The same things were measured in two ways. Each way mixes the same 9 hidden numbers, adds some noise and spreads widely along 5 directions of its own, which tell nothing about the thing.
(in the rows, 128 means zero)
Some things both ways: the first way, then the second way.
[142 129 123 131 182 127 186 105 145 126 134  82 137 144 174 132 122]
[150 145 142 131 161  85 108 121 102 132 134 125  84 117 126]

[137 137 169 131  96 143 154 159 185  74  97 176 112  56 164 125 137]
[168 195 141 193 142 165 161 187 110 150 167 136  73  89 154]

[ 89 144 193 154 130 121 121 117 147  70  64 117 151 131 138 172 134]
[140 159 145 129 129 157 125 142 139 109 115 182 139 135 139]

[172 111 115 141 118 177 130 169 135 186 169 159 136  97 140  87 142]
[105 176 159 129 126 170 158 118 110  93 164 171 139 153 146]

[130 163 105 125 140 172 110 109 189 128 159  81 153  57 132 127 140]
[117  75 161 104 115 110 118 120  47 128  78 103 191 186  84]

[159 130 128 118 143 100 232 141 149 148 114 161 141 168 150 109  97]
[128 132 153 148 184 149 177 132 108 150 186 146 137 132 111]

[136 127 139 153 142 171 210 112 132 155 147 110 170 126 182 153 115]
[110 139 106 145 136 152 168 173 108 134 180 129 134 123 132]

[136 129  91  79 137 125 123 151  90 109 142 171 108 159  98 104 147]
[128 119 162 122 157  81  87 132 104 142 137 128 130 158  89]

[ 90 156 138 156 103 182  92 137 159 115 126 107  98 128 137 195 165]
[141 172 149 127 112 142  98 147  78 132 117 139 118 130 133]

[ 92 128 143 148 101 119  75 130 149 108 114  96 107 112  96 163 134]
[107 118 110  99  92 170 196 131 152 127 169 145 132 100 139]

[173 101 137 150 157 206 154 101 113 144 144 129 148 105 207 122 166]
[144 211 128 167 145 135 116 132 123 122 138 123  91 124 193]

[119 129 155 150 120  98  81 119 127  58  78  75 104  84  95 168 115]
[117  91 134 130 117 119 165 127 133 144 122 136 107  89 149]

[193 115 117 118 164 146 136 120 131 136 128 151 156  67 147  89 138]
[168 156 148 156 109  51  41 170 111 133  60 106  64 111 150]

[127 125 108 104 102 158  81 128  99  68 114 136  94 138 103 169 201]
[152 131 113 148 136 163 127 174 130 178 138 100 128 102 156]

[150 140 142 118  80 114 189 150 137 139  79 158 110 153 115 129 110]
[112 173 133 127 139 181 155 159 136 104 163 183 104  87 153]

[115 118 127 143 120 126 186 155 115 183 155 126 145 199 124 127 103]
[ 92 136  86  94  90 188 189 155 147  88 198 187 129 117 112]

[167 126 103 112 129 148 168 125 110 161 118 165 139 180 130 105 118]
[102 123 145 100 120 136 136 115 141 138 167 132 132 119 121]

[116 110 144 161  93 152 129 142 146  74 114 102 138 135 140 153 129]
[159 156 135 150 125 179 139 109 113 110 132 132  83 139 183]

[147 148 132 107 124  96 135 148 161 153 109 146 128 117  98 102 125]
[105 127 155  67  77 143 132 144 145  52  93 212 139 117 101]

[131 116 108  78 112 156 116 113  78  70 110 123  80 154 132 123 190]
[160 126 128  95 124  80  63 118 101 123  53  98 135 148 125]

[133 118 166 176 137 152 169 117 129 119  88  95 157 182 181 162 126]
[151 217 119 169 167 190 133 115 140 125 162 170  74 103 203]

[126 119 111 100 113  84 193 136 110 149 133 130 141 161  90 101  80]
[100 109 128 139 189 120 145 121  88 127 177 140 160 173 106]

[120 141 160 112 130  82 147 125 178 131  88 163 126 126 126 103 110]
[158 112 145  89  81  76 101 150 125 126  76 129 144 137  73]

[118 118 143 151 113 195 143 104 108 108 108 114 113 149 173 194 171]
[151 193  94 156 106 170 122 175 129 141 128 115  88  88 190]

[137 123 143 118 170 169 125 126 105  63 128 121 107  95 193 122 186]
[129 136 191  84 135  68 110  85 121  71 110 159 118 150 108]

Other things, the second way, with their names:
q999: [129 133 120 127 122 116 116 137  86 145 107  95 136 139 144]
q75: [173 133 123 174 137 102 112 176  89 157 125  93  63 108 151]
q798: [105 149 105 147 160 175 203 152 149 139 190 145 124  81 162]
q974: [122 113  85 116  79 121 169 164 138 143  93 137 147  94 127]
q492: [158 174  97 137  92 152 115 149  88 133 131 103 109 146 134]
q842: [101 102 126  93 119 113  92 151 122 124 110 135 145 125 119]
q602: [124 139 117 107 146  97 123 140 145 149 141 129 141 108 122]
q794: [124 122  99  56  96  91 157 110 147 118 140 148 123 101  83]
q480: [185 169  85 159 134 103  85 140  58 188  99  51  98 126 134]
q695: [139 118 139 112 129 148 162  96 120 148 137 133 131 127 123]
q394: [123 129  97  79  72 152 206 128 149 108 167 141 139 112  90]
q775: [149 165 142 142 180  93  95 122  53 155 163 103 103 145  92]
q799: [109 139 128 140 151 136 112 124 103 138 123 140 164 155 131]
q203: [151 179 128 138 112 155 123 164 134  86 161 166  58 108 145]
q204: [120 194 174 111 123 159 179 101 155  51 161 176  81 107 183]
q379: [147 151 120 148  79 141 132 210 153 113 155 121  66  94 143]
q812: [132 170 170 150 196 138 159 109 125 120 157 172 147 150 149]
q720: [147 151 157 126 154  51  79 157 137 111 120 102  37  72 167]
q215: [109 126  99 107 110 158 161 126 137 141 144 156 177 140 101]
q358: [158 110 101 145 101 133 138 174  67 161  71  95 184 163 108]
q179: [127 144 118 113 131 110  99 119 142  99 114 123 110 141 181]
q651: [138 147 126 134  83 149 126 164 116 121  99 142 111 115 148]
q540: [159 137 100 131  87 129 117 182 131 141 149  94 109 137 119]
q401: [ 69  98 131  70 110 146 176 119 176  83 195 167 101  89 140]
q621: [150  97  97 136 109  92 139 186  97 201 151  78 121 108  79]
q942: [132 164 101 146 164 172 156 145 123 183 206 151 118 105 143]
q351: [167 133 141 162 130 108  73 115  51 167  42  99 165 190  98]
q584: [136 109 129 131  77 164 132 152  97 116  88 171 125 140 126]
q904: [127 156 114  99  98 130  79 161 132 101 106 161 108 109 126]
q145: [131 106 128 115 154 123 153 125  99 166 138 114 174 145 110]
q288: [148 185 107 128 138 171 158 121 141 117 160 156 119 123 154]
q569: [122 138 115 125 154  96 148 112 105 106 133 142 110 121 119]
q930: [129 110 165 133 127 108 138 119  90  90 135 136 100 161 125]
q956: [161 152 120 127 161  82  91 141 138 149 161 135  71 109 130]
q414: [118 132 116 109 147 108 150 132 114 163 211  92 104 112 118]
q453: [144 103 130 132 118 115 114 153  93 178 112  97 153 147 104]
q990: [120 159 140 110 106 175 111 121 110  82 137 184 150 183  88]
q416: [127  79  85 125  92 138 198 139 128 134 120 115 167 143 116]
q989: [174 192 109 170 131 153 126 141 120 141 138 117  80 120 175]
q294: [146 185  93 146 122 201 189 114 129 128 150 146 104  94 158]
q372: [145 141 125  73  79 108 140 137 127 108 142 133  89 103 109]
q334: [107  83 153  74 152 105 130 118 124 123 133 172 194 157  72]
q682: [107 130 120 123 197 108 163  75  66 174 208  97 124 134 124]
q371: [121 114 114 150 111 155 179 150  96 135 111 138 155 136 138]
q763: [109 137 124 114 123 137 189 103 138 129 196 140 113 121 122]
q637: [146 145 125 181 174 147 146 158 114 187 172 105 128 126 154]
q165: [157 124 157 108 117 109 120  96 120 144  90 100 153 160 134]
q507: [108 108 133 140 168 104 126 105 109 155 143 117 125 144 153]
q608: [124 101 160 100 127 130 180 120 151 116 155 142 137 135 123]
q264: [142 121 118  84 103 121 106 128 115 117 104 123 102 112 125]
q555: [168 156  95 145 146  56  88 131  35 153  98  58 126 178 124]
q907: [102  81 142  70 123  78 126 117 133 117 158 116 132 135 104]
q155: [162 163 154 146 178  96  57 123  80 155 129 104  86 145 135]
q978: [116 142 184 152 203  99  95 130  88 133 119 170 135 141 131]
q612: [ 71 109 186  88 114 121 161  94 140  60 161 205 155 167  86]
q744: [102  78 118  60  48 169 177 132 153 104 124 160 167 124  96]
q129: [178 206 157 123 123 116  37 145 125 111 114 129  90 148 127]
q223: [159 151 168 151 162 116  92 116 106 147 131 122 110 154 130]
q83: [142 152 109 132 152 124 124 105  83  94 176 123  29 115 154]
q384: [159 125 100 172 136 180 162 160  65 148 132 124 109 132 151]
q570: [141 124 129 104 113  68  86 172  91 128 119  88 108 135 114]
q670: [ 96 124 139  72 107 179 161 111 151  63 170 180 129 139 134]
q342: [154 111 137 132 101 115 149 151 103 176 101 137 155 132  99]
q45: [ 93 128 101 109 118 195 196 118 156  58 145 215 105  88 155]
q385: [136 164 104 149 169  96 130 140  91 153 194  94  85 115 122]
q644: [117 166  89 109 109 156 124 146 109 166 134 105 150 108 136]
q473: [127 144 120 155 162 136 172 149 127 140 152 158 124 110 161]
q834: [124 125 133 129 145 128 148 109  76 130 120 126 169 173 125]
q139: [112 130 121 116 125 173 125 140 117 131 139 139 160 141 113]
q214: [119 124 120 147 163 143 155 138 136 133 161 147 156 146 125]
q331: [130 103 158 149 150 137 149 145  98 169 144 129 171 162 109]
q521: [ 81 108 207  86 142  91 101  81 118 111 130 152 152 158 107]
q701: [167 174 107 115 145  53 103 126 141 160 149  79 100 122 146]
q117: [ 73  80 149  99 130 126 118 140 138 178 188 124 140 111  93]
q289: [100 104 161  66 173 124 135  61 143 140 155 131 143 115 144]
q132: [157 203 120 139 117 133 101 138 101  76 108 151  62 118 161]
q347: [130 146 114 151 110 136 149 157 130 125 141 136 112 124 136]
q403: [155  92 165 119 124  95  95 132 122 184  79 119 166 150 117]
q901: [137 159 150  50  96 103  63  99 101  74 114 159  73 122  99]
q479: [147 157 110 165 183  99  84 137  66 191 116 110  98 106 137]
q3: [113 240 127 166 178 169 107 102  83  73 113 211 116 150 181]
q795: [104 131 129 147 133 144 113 166 121 125 169 153  90 114 137]
q515: [ 93 124 197  84 103 109  89 103 128  65 100 189 149 174 111]
q281: [131 136 101 132 119 155 126 184  98 141  88 150 182 135 129]
q221: [ 64 159 136 106 182 102 166 125 121  99 213 156 150 133 128]
q310: [120  80 150  94 107 114 116 128 104 163 102 105 137 112 120]
q687: [137 166 127  91 113 103  99 141 109  94 116 137 141 147  97]
q542: [122 101 151  95 135  77 128  79 114 114 134 108 116 153 125]
q148: [106 152 129 131 158 154 169  97 104 115 174 143 166 174 119]
q541: [112 128 157  73 126  82 113  66 106 110 126 121 147 167 110]
q237: [153  90 162 124 143  55 109 135  57 185  89  79 174 175  77]
q767: [127 116 156 110 117 113 134 125 122 113 125 163 129 143 105]
q74: [ 65  97 140 108 186 149 195 141 172 118 239 174 172 137 118]
q898: [158 135 120 163 122 120 127 143 100 158 114  93 102 121 136]
q815: [135 122 148  91 136  80 125 131 137 153 162 109 114 116 124]
q613: [140 128 149 121 159  83  98 133  92 136 132 100 127 151 108]
q863: [149 157 142 187 135 189 153 161 113 191 181 127 125 131 129]
q278: [139 158 130 201 180 166 168 135 125 192 162 126 156 138 157]
q297: [121 151 106 159 155 167 168 137  87 147 119 123 147 117 169]
q526: [130 138 115 127 112 122 132 125  79 101 106 136 104 139 150]
q838: [143 152 122 204 186 112  91 179 103 160 120 152  91 113 152]
q209: [115 121  57 129 140 114 114 136  75 166 135 103 141 137 121]
q8: [127 122 152 102 167  79 130 114  95 145 152 111 139 141 102]
q127: [123  66 144 117  77  96  87 152  88 118  74 100 118 156 131]
q108: [143 142 131 101 147 117 128  75  94 132 124 126 170 182 102]
q196: [ 91  85 163  78  69 116 112 102 116  80  94 155 127 154 117]
q251: [ 90  62 114  59  49 141 157 149 125 113 123 104 152 117 107]
q4: [158 167 102 142 136 128 150 153  99 127 140 104 120 134 145]
q757: [156 174 103 128 106 152  91 140 104 117 113 140 105 140 143]
q263: [124  79 112 115  95 140 179 133 129 145 183 103 141 160 104]

Some of these things the first way, each followed by its name:
[149 151 111 119 150 161 136 105 105 126 103 145 138 154 127 140 122]
q521
[142 110 185 157 106  77 148 137 150 127  70 109 139  84 114 126  97]
q473
[141 130 111 116 121 109 133 166 188 148 172 140 147  94 106  87 132]
q203
[187  99 140 142  81 142 119 184 137 149 142  98 133  34 117  45 124]
q526
[116 137 112  96 134 153 103 117 111  80 114 156 108 151 128 115 136]
q351
[182 108  91 106 184 133 120 118 104 143 150 161 139 135 135  94 147]
q278
[189  99 115 149 103 155 104 212  84 121 138 153 132 107 117  81 144]
q584
[130 160 143 122 120 137  65 135 154  75  91  65 114  64 114 103 136]
q479
[109 136 152 128 128 106 173  83 147 102  84  95 127 133 134 174 110]
q798
[ 94 140 158 153 144 122 182  97 150 125  97 112 117 160 162 202 108]
q237
[161 116 138 146 133  93  78 181 159 160 125 141 118  82  99  94 130]
q342
[138 122 112 130 148 132 108 106 194 145 163 100 104  68 146 139 160]
q204
[117  78 173 118  88 136 101 137  89  98  97 144  74 113 144 118 187]
q701
[108 138 116 121 124  91 109 111 169 143 139  85 139 114  80 137 112]
q907
[ 94 136 106  93 126 139 139 120 127  94 157 104  86 124 139 127 145]
q385
[133 132 115 135 146 182 146 124 105  92 127  74 123 156 171 153 178]
q264
[172  88  95 116 157 134 168 143  83 127 158 156 112 156 151 125 169]
q608
[155 119 101 125 114 166  94 119 141 152 154  93 126  79 121 115 156]
q999
[150 122 119 127 171 195 110 128 134  89 153  96 120 106 201  89 183]
q294
[ 70 140 118  99 145 153 159  95 119 129 146 125  93 193 157 175 170]
q687
[154  90 151 146  94 130 204 167 126 145 133 172 177 140 139  80  83]
q263
[ 69 160 141 110 117 121 140 105 202 133 114 164 135 177 124 153 135]
q129
[ 99 110 181 158 106 184 158 116 128 109 132  70 126  92 195 138 144]
q555
[127 155  78 110 171 149 187  76 139 181 148 121 170 223 134 148 112]
q139
[178 102  92 118 134 116 156 148 135 132 172 128 118  94 125 101 139]
q75
[126 135 141 120 113 134 148 128 153 112 110 112 112 104 142 123 137]
q8
[110 128 134 135 182 164 127 128 160 131 175  94 129 112 192 111 168]
q394
[143 141 112 133 135 134 166 135 123 139 135 128 174 142 109 131  93]
q795
[156 145 122 107  63 142 153 197 164 158 112 149 110 148 117  44 127]
q901
[136 147 155 126 144 130 199  64 157  74  77  88 130  82 174 177 130]
q720
[125 133 103  78 110  92 147 122 164 134 130 145 113 121  93  96 122]
q613
[ 85 116 117 108 111 128 103 112 165 114 170  99  77  88 123 149 174]
q4
[174 114  88 110 124 170 132 162 125 161 181 132 119 104 140  71 166]
q414
[132 111 134 125 140 120 151 127 125 131 132 141 132 130 132 125 114]
q347
[159 131 158 130 154  94 185 123 104 101  75 135 162 128 132 118  83]
q838
[165 132 104 100 115 168  99 138  83 111 119 125 135 108  99 103 170]
q842
[127 121 128 135 164  94 103  96 122 154 123  91 110 122 109 144 123]
q974
[ 92 121 177 177 145 188 139 100 137  64 114  88 147 127 212 189 162]
q989
[180 111 105  99  83 149 147 164 142 160 152 152 121  65 115  75 155]
q570
[106 149 160 142 133 171 172 110 106  98  85 113 150 180 168 170 148]
q904
[136 127  97 135 156 106 131 136 148 163 157 132 143 150 101 148 120]
q331
[138  74 120 125 162 154 147 126  29  78 154 116 114 153 167 134 170]
q416
[116 119 154 145 129 160 118 116 122  54 116  79 136  89 161 140 147]
q542
[186 106  91 103 119 146 117 167  66 165 142 157 103 142  99  94 178]
q281
[102 124 148 155 123 122 190 126 143  86 129 113 137 129 147 169  92]
q930
[158 133 141 150 130 149 160 129 150 149 116 136 171 117 148 114 116]
q453
[123 181  54 112 178 136  73 100 154 163 165  98 161 149  67 148 127]
q117
[148  97 135 100  98 100 188 158  38 112  91 184 133 179  91 118 125]
q74
[ 79 127 158 164 146 152  99 123 136  83 136  78 124 117 158 163 133]
q763
[132 140 110 115 134 113 108 130 128 153 122 158 138 145  84 127 117]
q515
[123 128 100 135 130 166 116 136 117 122 160  54  94 135 140 128 148]
q682
[134 109 147  98 100  84 123 152 104  96  82 176  82 126 100 111 139]
q812
[169 109 148 132  81 140 114 167 142 140 118 127 137  62 120  55 123]
q834
[149  97 135 130 124 162 235 134 114 162 150 189 164 177 182 114 125]
q540
[184 148 121 137 107 143 112 142 168 135  94 112 152  79 107 100 118]
q310
